The rows are grouped in 3 ways, from coarse to fine. Each group lies inside one group of the grouping before and may be the whole of it. The rows also spread widely along 10 directions, which tell nothing about the answers.
Some rows, each with its group in each grouping after it:
[  6   5  15 -11 -10   9 -11 -16  -8  -6   1   3 -13  -7  11  -1  -5   0
   4  -1 -17  -8   2 -11   5   2   3   6   3] : sini Gurev topo
[  5 -16 -16  -8   2  -4   5 -21 -13 -15 -13   3 -12  12   6  -5  -2   0
  -5   0  -4 -15   3  11  -4   6   7   2  -8] : sini migu Tura
[ -9  32  -9  17  14  -8   3   3  24   9 -11  11  12   3 -16  -3   5 -20
 -20 -25  16 -10   6   9  13 -12  -1 -14   4] : nuru Nonir Bitu
[  4  -4  23  -1  -3   8 -21  -6  -5  -4 -20  -2   4  -3  -2  12   2   0
   8   9   4   1   5  -3  -5  16   4   8   7] : Rik kepin nar
[-18   8  -4   6   9  -7  25  19  -6   6  21  -1 -14  11  -4  -1  -5  20
  15   3   9   0 -10 -11   6 -12  -9  -8 -20] : nuru vonad dudo
[-12 -16  13 -15  14   4   7  13 -10 -14  -1   9  -4   7   6   9 -16  14
  17  -1  -3  -5   1 -17   8   5 -11   6  -6] : sini migu nada
[ -8  16   8 -11   2  -5  -1  11  14  19  12  14  -6  -1   1   0   2  -8
   2 -29 -10   6  -1  -4  17 -12  -8  -4  17] : Nufof ber mido
[-11   4 -10   1  24  -3  15  16  12  -5 -12  12  11  13 -16   4  -7   3
   0 -12  11  -2   3   2   6  -3  -7  -2  -1] : sini migu lepu
[  9  -3   2 -16  -4  -5  -3  -9 -14  12  18   6 -25  -7   2   8  -3  16
  23   4 -12   6  -7  -7  -6   9  17  -3   3] : Nufof koma Zom
[-11   6  28  -9  -9  -1 -11   7   3  20  -1   8 -15   5  12  10  13   7
  15 -22  -3  12 -12  -3  14  -4 -12  -1  12] : nuru vonad vebop
[-20 -12   5  11   4  -3  -7  34  20   8  13 -11  19   5   4   6  10   9
   8  10  23  14  -9  -3  13  -1 -13   3   3] : nuru Paf vuv
[ -9  10  -5  14 -14   0  -4   0   7   7  17 -14   3   2  -2  -1  14   6
   4  22  21   4  -1  15   3  -5   0  -4  -6] : Nufof ber resi
[  9   2  -3 -22   7  -2   3  -1 -11   5   4  11 -16  -1  -9  11 -12  15
  18  -6 -16  11  -5  -3 -10   3  12   1   8] : Nufof koma Ligid
[  8 -13   3   2  16  -3  -8   0  -6 -10 -11   2  10 -14  -8   7 -13  -9
  -4  11   1 -14  12 -17  -6  24  15  -2   2] : Rik morol Zal
[-12   8 -14   0  14 -18  17   2   7   4  -1  12 -11  15  -2  -1  -4  -2
  -5 -27  11 -10  -1   6  11 -13  -5 -14  -4] : nuru Nonir velal
[ 20  15 -13  -3  11  -3  11 -11 -15   7   1  11 -16  -4 -24   3 -12  13
   9  -1 -16   2   2 -11 -19   7  26  -6  -6] : Rik kepin Nobe
[  0   6  -3   4   8  -1  -5  -2  12  -5 -10   3   9  -2  -5 -10  -2 -19
 -20  -8   0 -13  10  -1   2  -1   0   1   6] : Rik kepin moz
[ 11 -36 -17 -14   8 -12  -2  -7  -3  -2  -6   3  -6   5   6  -2   1  -4
  -5 -10 -13  -1   1   3 -10  14  11   7  10] : Rik fura zek
[  4 -19  -1 -14   6  -8  -8   0  -7 -11  13   1  -3 -11  15   1 -19   4
   4   4 -13  -6   3 -17   1  10   6   1   5] : nuru Paf nimi
[ -1   1  -1 -17   2  -4   1   0   0  -5  20   7  -7 -10  11 -12 -13  -9
  -4 -11 -19 -12   6 -13  10  -8  -5   2   7] : Nufof pigu dizof
[  9  -2 -12 -11   8  -6  -4  -4  12  -9  21   2   9 -20   2   4 -17   7
   5  11 -11   4   7 -11  -1  10  18  -3  17] : sini Gurev bibot
[ -8 -16  -9   1  12   2  10  23 -10   5  -3  -1  -5  15 -13   4   4   7
   9   5   9   4 -12   1  -6   1  -1   7 -13] : Nufof koma Gofab
[ -9  -4   4 -14   1  -2  10   4   5   3  -2   1 -10  25   2   2   2  12
   9 -17  -5  13  -5  12   2 -13 -18   8   7] : Rik fura gudi
[ -6  19   9  11  -9   7   3   3 -10   6  13  -2 -13  -1  -3  -1   1  10
  12   6   3  -3  -5 -10   6  -9  -3  -4 -17] : nuru Nonir vulib
[  4  -7  10 -14   0   8 -22   2   8  -1 -20   0  15   4  -4  13   8  -4
   4  -2   1  15   0  15  -5   8   0  10  20] : Nufof pigu gudiz
[ -4  18  16   7  -7  12  -8 -11   2  -3 -22   5   1   8  -3  -2  11 -11
  -8  -7   4 -11   4   7  11  -5  -9   4  -3] : sini migu Tura
[  1 -15   3   5  -6  -6 -11  10  -4  24   8   2 -13  -5   7   2  20   2
   9  -4  -2   7 -14 -11   3  10   9  -2   1] : nuru vonad vebop
[  4   4  34 -12  -6  26 -20  -1 -12  -7 -28   5  -4   3  -1  10   0  -1
   8  -6 -17   2  -1 -11   2   4  -7  19   2] : sini Gurev topo
[ -6 -11  15   6  -7   6 -28   5  21  -3  -2  -4  26 -13  13   1  14 -14
  -7  10  10  -3   7  -1  16  12  -4   6  18] : sini migu nada
[ 12  20  -9  -8  10  -4  -1 -23  -8 -12   1  10  -3 -15 -15   6 -27  -3
  -4   7  -5 -19  15  -5  -9   8  24 -12   3] : Nufof koma Gofab
[  1 -23  -9  -4 -15  -7 -17 -15   1   8  -8  -7  -5  11  12   4  25  -3
  -1   2  14   5  -5  31  -3  10   8   1   9] : Nufof ber resi
[ -9 -21 -18   6  16 -15  11  11  -4   4   5  -1  -4   7  -8   8   3   6
   6  12  27  -8  -6   4  -3  12  11  -8 -10] : Nufof koma Gofab
[  7  -2   8   5  -5   0 -20  -4   9   8  -9   0   7  -9   0  -2  12 -15
  -8  -1   0   0   5  -1   0  10   9   4  14] : Rik kepin nar
[ 11  13  -4   8  -8  -9 -11 -24  -2   9  -5   5 -13  -5   3  -3   7 -10
  -9  -7   1 -13   3   6   1   3  18 -12  -1] : nuru Paf nimi
[  6   3 -14  -1  16  -3   9  10  -9  12  -1  14 -10  -1 -21  -2  -3  -6
  -2 -11  -9  -6  -4 -11  -5   1  14  -2  -6] : Nufof koma Gofab
[-10  -7   4  -6   3  -3   1  -2   7  -8 -10  -3   2  17   4   1   0  -1
  -3  -9   6  -3   5  11   3  -4 -14   5   5] : Rik fura zek
[  0 -26  -8  -9  -4  -8  -1   1 -11   5  14  -8 -14   6   4  14   4  25
  25  20  11  14 -13  10 -11  12  12   1  -1] : Nufof koma Ligid
[-13  13  14  -6   1   8  -2  14  13 -10  16  -5  11  -2   4 -10 -14   0
  -2   2  -9   1   6 -13  11 -16 -22  11   8] : Rik kepin nar
[ -7  -6  -4   1  -6 -10   3  -7  -6   0  26 -10 -13  -1   7   7  -3  18
  19  27  18  -4  -2   4  -1   6   9  -9  -8] : Nufof koma Zom
[ -1 -15  -9  -3  -4   4   6  11 -18   9   2  -1 -19  16   4 -14  13   1
  -1  -9 -20   3 -18  -5  -3  -9  -6  12 -15] : nuru vonad dudo
[-15  -3  18  -4   4  -1   3  24  -4  22  -1  11 -16   9   1   5  12  -5
  11 -24   2   3 -10 -12  17  -4 -13   1  -1] : Nufof ber mido

New rows, each followed by its group in each grouping:
[  4  20  17  -2   0  12 -15  -4  -6   0 -19  10   2  -6 -11   3   0 -17
  -8 -11  -8 -10   9  -6   3   1   1   4   1] : Nufof ber resi
[  0   0 -18 -10  -1  -3  10   1  -9  -1  30   1 -15  -4   5 -19 -10   0
  -4   0 -22  -7   0 -11   3 -11   1   3  -8] : Nufof ber resi
[ 15  11  -6 -14  -5  11 -10  -5  -7  -4  14   0   2 -13 -10  -2 -13   5
   4  12 -26   8   5  -7 -11   0  12   8   6] : Nufof ber resi
[  8 -15 -12 -11  15 -13   3   5  -5  10   1  12 -10  -5  -5   6   0  -2
   7 -10  -2   0  -2  -6  -4  14  16  -6   5] : Nufof pigu gudiz
[  9 -40 -16   3   0  -8 -12  10 -12  14   8  -1  -6 -11   5  -3  18  -9
   0  10   0  -3  -7  -9  -5  23  21   4  -4] : Nufof ber resi
[ -1 -10   1  -1   7 -15  -7  -6  12  -7  17   1   5 -22  10  13 -10   5
   9  14  14  -8   9 -13   8  21  17 -13  12] : sini Gurev bibot
[  4  -2 -25  -3   4 -14   4  -1   4   6  30   5  -6 -15   3 -16  -5 -10
 -11  -2 -12 -11   5  -9   5  -1  13  -7   2] : Nufof ber resi
[ -2 -13   8 -10   7   3 -15   8   2  -1 -19   9   5   0   2   0   4 -23
 -13 -17  -6  -8   2  -2   5   4  -4  11  12] : Nufof koma Ligid
[  0   5 -14  19  -3   9  -3   0  -7  -6  -2 -10   9   0 -14 -10   6 -11
 -14  23  11 -14   6   4  -6  -1   6   4 -20] : Nufof ber resi
[ 17  15 -12  -5  -3  -7  -4 -20  -7  17   2  13 -18  -8 -11   0   4  -3
   0 -12 -13  -1   2   4  -7   5  26 -10   5] : Nufof ber resi
[ -7   7  10   7   2   6 -11   3   4  -4 -24   2   9  11  -4   4   6 -12
  -8  -9  12  -6   1   6   6  -4  -8   1  -1] : nuru Nonir velal
[  1  -5  23  -7  -3  10 -11  10  -9   7   1   2  -8  -5   1   2   1   6
  14   1 -14   8  -4 -20   0   5  -4  13   2] : Rik kepin nar
[ -2  -1  -2  10 -14  15 -10  -9   0 -21   0 -21  13   3   4  -2   2   4
  -2  34   9  -4   3  10  -3  -1   0  11  -9] : sini Gurev bibot
[-11 -13   6  -1 -15  18 -12  18  -2 -10  16 -20  10   5  16 -14   3   3
  -2  20 -12   7 -10  -6   3 -13 -22  22  -6] : nuru vonad vebop
[ -5  27  -2   1  13   2  12  13  -1   9   1  11  -3   3 -24   6  -7   6
   7  -9   1   4   2  -5   1  -8   0  -5  -6] : Nufof ber resi
[  1   3  -1 -10 -12  -3  -7 -20  -4  -3   5  -4  -8   5   7   6  -2   5
   7   7   2   0   2  17  -2   0   6  -4   6] : Nufof ber mido
[  7   6 -12   3  -7  -1 -12  -9   5   2  11  -8   9  -8  -8   5   4   5
   3  21   8   7   4  12  -9   7  17  -4   6] : Nufof ber resi
[  0  25 -17   3   8  -5  15 -18  -7  -9 -11   3  -9  17 -15   4 -14  11
   1  -3   9  -8   3  16  -8 -12   7 -13 -14] : nuru Nonir velal
[  8  10   1 -10   7 -15   7 -15  -6   2  21  10 -19 -17   1   2 -22   8
   9  -3 -12 -10   8 -19   1   9  16 -17   5] : Rik morol Zal
[ 11  11   4 -19 -17   7  -5 -21 -22   0  19   2 -26  -6   7  -4  -9  12
  12   4 -29   0  -1  -6  -5  -5   8   3  -2] : Nufof ber resi
[  4 -15  21 -18   7  17 -19  15 -16 -16  -6  -1   9 -11  -5  17 -18   9
  17  20 -11   5   2 -22  -9  17   1  17   5] : Nufof koma Ligid
[ -4  24  -8  -9  -9   2   9 -13  -2   1   7   3 -18  13  -1 -14  -2  -3
  -8 -15 -13  -4  -3  14   3 -26  -8   2  -2] : Nufof koma Ligid
[  4  -3   2   1  14   1  -5   2   1  -2 -17  18   3  -9  -4  -5  -1 -21
 -14 -18  -9 -20   8 -17  10  10   5   1   2] : sini migu lepu
[-16   7  -9 -20  19 -24  15  -4  16 -10  15   9  -3   6   8  13 -27  17
  11 -16  12  -3   6   7  11  -6  -4 -19  14] : nuru Nonir Bitu
[  2  -5 -23 -13   9 -13  18 -15  -3  -7   3  -1 -14  20  -4   2 -12  22
   9   1   4   4  -1  20 -15  -2   8  -5  -2] : Rik kepin moz
[ -9  11  -7   2   0  -8  11   2  -1   7  22   4 -14  -1   2  -9  -1  -3
  -2  -5   2 -12   2  -7  12 -10  -3  -8  -9] : Nufof ber resi
[  7  14  -1  -5  20  -4  -1  -3  -4 -13  -9  12   4  -9 -11   7 -27  -2
  -4  -6  -7 -13  13 -14  -3   6  11  -7   0] : nuru Paf nimi
[ 10 -11 -23 -19  13   1   7  11 -12   0  10   5  -3   3 -14   0 -13  13
   9   0 -24  14  -4  -4 -15   2  11   9   0] : Nufof ber resi
[  9 -12  -7  -6 -12 -12 -18 -17   5  19   2   5 -12  -4   9  -1  21 -13
  -7 -10   0  -2  -5  16   1   9  18  -5  18] : Nufof koma Gofab
[ 13   6 -18  -6   5  -3  -1 -28   1 -18 -12   0   3   1  -7   5 -14   2
  -6   7   0 -10  11  15 -12   7  20  -4   3] : sini Gurev topo
[ 11   2  19  -4   6  14 -14   4  -9   2 -17  11   4 -11 -14  15  -2   5
  15   4 -11   6   2 -18  -3  18  11   7   4] : sini migu Tura
[ -9 -20  -1   1  18  -1   5   8  -7 -20 -13   2   8   5  -2   8 -12   5
   5  11  16 -16   6  -8   2  15  -2   2 -11] : sini migu lepu
[-10   6 -16   4  20 -16   2  14  27   2   8   8  18  -7  -3  -4  -6 -15
 -15 -18   9  -8   6  -4  14  -4   0 -11  13] : nuru Nonir Bitu
[ -9 -19   3  -8   6  -9 -11   3   5  -7   0  -1   8  -2   9  11  -2  -3
   1   4  15  -7   7   4   7  13   0  -2  10] : Nufof ber resi
[  2 -14   1  -2  18   2 -17  14   7  -7 -14  -1  27  -9 -16  19  -6  -2
   5  18  13   5   7  -1 -10  22  12   5  13] : Nufof koma Zom
[  3  16  10  -4   3  -6  -1 -10  -7   8  14  12 -18 -17  -2   4 -10  -3
   8  -2  -4 -16   6 -18   6   6  14 -12   0] : Nufof koma Zom
[ 17 -11 -21  -9   0   8 -18  -8  -4 -14  -4  -4  16 -10  -6 -11  -7 -16
 -19  11 -22  -5   9   4 -14   6  14  14   7] : Nufof ber resi
[ -5 -11   9  -3  21  -2   2   7  -6 -19 -10   4   6  -5  -5   5 -21  -3
  -2   6   7 -19  13 -21  -1  14   0   1  -5] : Rik kepin moz
[ -4  11   0 -21  15  -8  10   6   3   3  18  11  -8  -2  -7  11 -21  16
  18  -7  -7   7   1  -7   1  -3   3  -6  11] : Nufof koma Zom
[  4   1  17  18 -18  14 -13   6  -5  17  -1 -10  -5   2  -6  -4  26  -1
   6  12   0   9  -7  -6  -1   0  -3  11  -8] : Rik fura gudi
[  0   3  12  -9   7   2 -12  -6  11  -3 -23  10  10   4  -5  15   1   1
   5 -10   4   5   5   9   4   9   1   1  18] : sini migu Tura
[-16   4  -1   9   5  -4   1  24  15  14  13  -1   9  -1  -6   2  10  -3
   2   1  18   5  -2  -2  12  -3  -6  -3   2] : Nufof ber resi
[-15 -14   9  19 -14  -4 -15  10  10  13   3 -12   1   7  17  -1  28  -6
  -2   6  26  -1 -10   9  16   1  -9   0  -3] : nuru Paf nimi
[  0 -28  -4  -1 -21  -2 -22 -12  -1   1  10 -13  -5  -2  25 -13  20 -17
 -12  12   0 -11  -3  12   5   5   2   9   5] : Nufof koma Zom
[  9  15   6   1   3  13  -8   7 -12   5  -2   6   0 -12 -21   5  -5   0
   7   7 -12   3   4 -17  -7   6  11   4  -5] : Nufof ber resi
[-16 -24   7   9  -7  -5  -7   4  -7  10 -14  -3 -11  15  12   0  29 -15
  -6  -6  26 -14  -6  12  12   6  -8   1 -10] : Nufof ber resi
[ 11  15   2 -17   7  -6  -1 -20   4   1  -8  18 -12  -6  -3   8 -12   1
   3 -23 -14  -4   7  -3   2   5  15  -8  15] : sini Gurev topo
[ -6  19  17 -14   3   0  -6 -15  -2  -7 -21  12  -9   8   4   6 -10  -4
  -4 -25  -6 -11   6   4   6  -7  -8  -5   8] : nuru vonad vebop
[-14  -4   1 -12  -2   5   8  15  -8   1  12  -2 -12  16   4  -6   0   8
   8  -6  -7   6  -8   2   6 -16 -19  11  -8] : Nufof ber resi
[  2  20   0  12   8   6   2  19   8  13   8   6   7 -11 -17 -17   1 -18
 -15 -10 -18  -2   2 -23   6  -7  -1   2  -1] : Rik morol Zal
[-16  -8   3  -8  -2  -4  12   6 -13  -1  19  -7 -18  13   6  10  -4  27
  25  15  15   3  -6   4   2  -3  -7  -3 -14] : Nufof ber resi
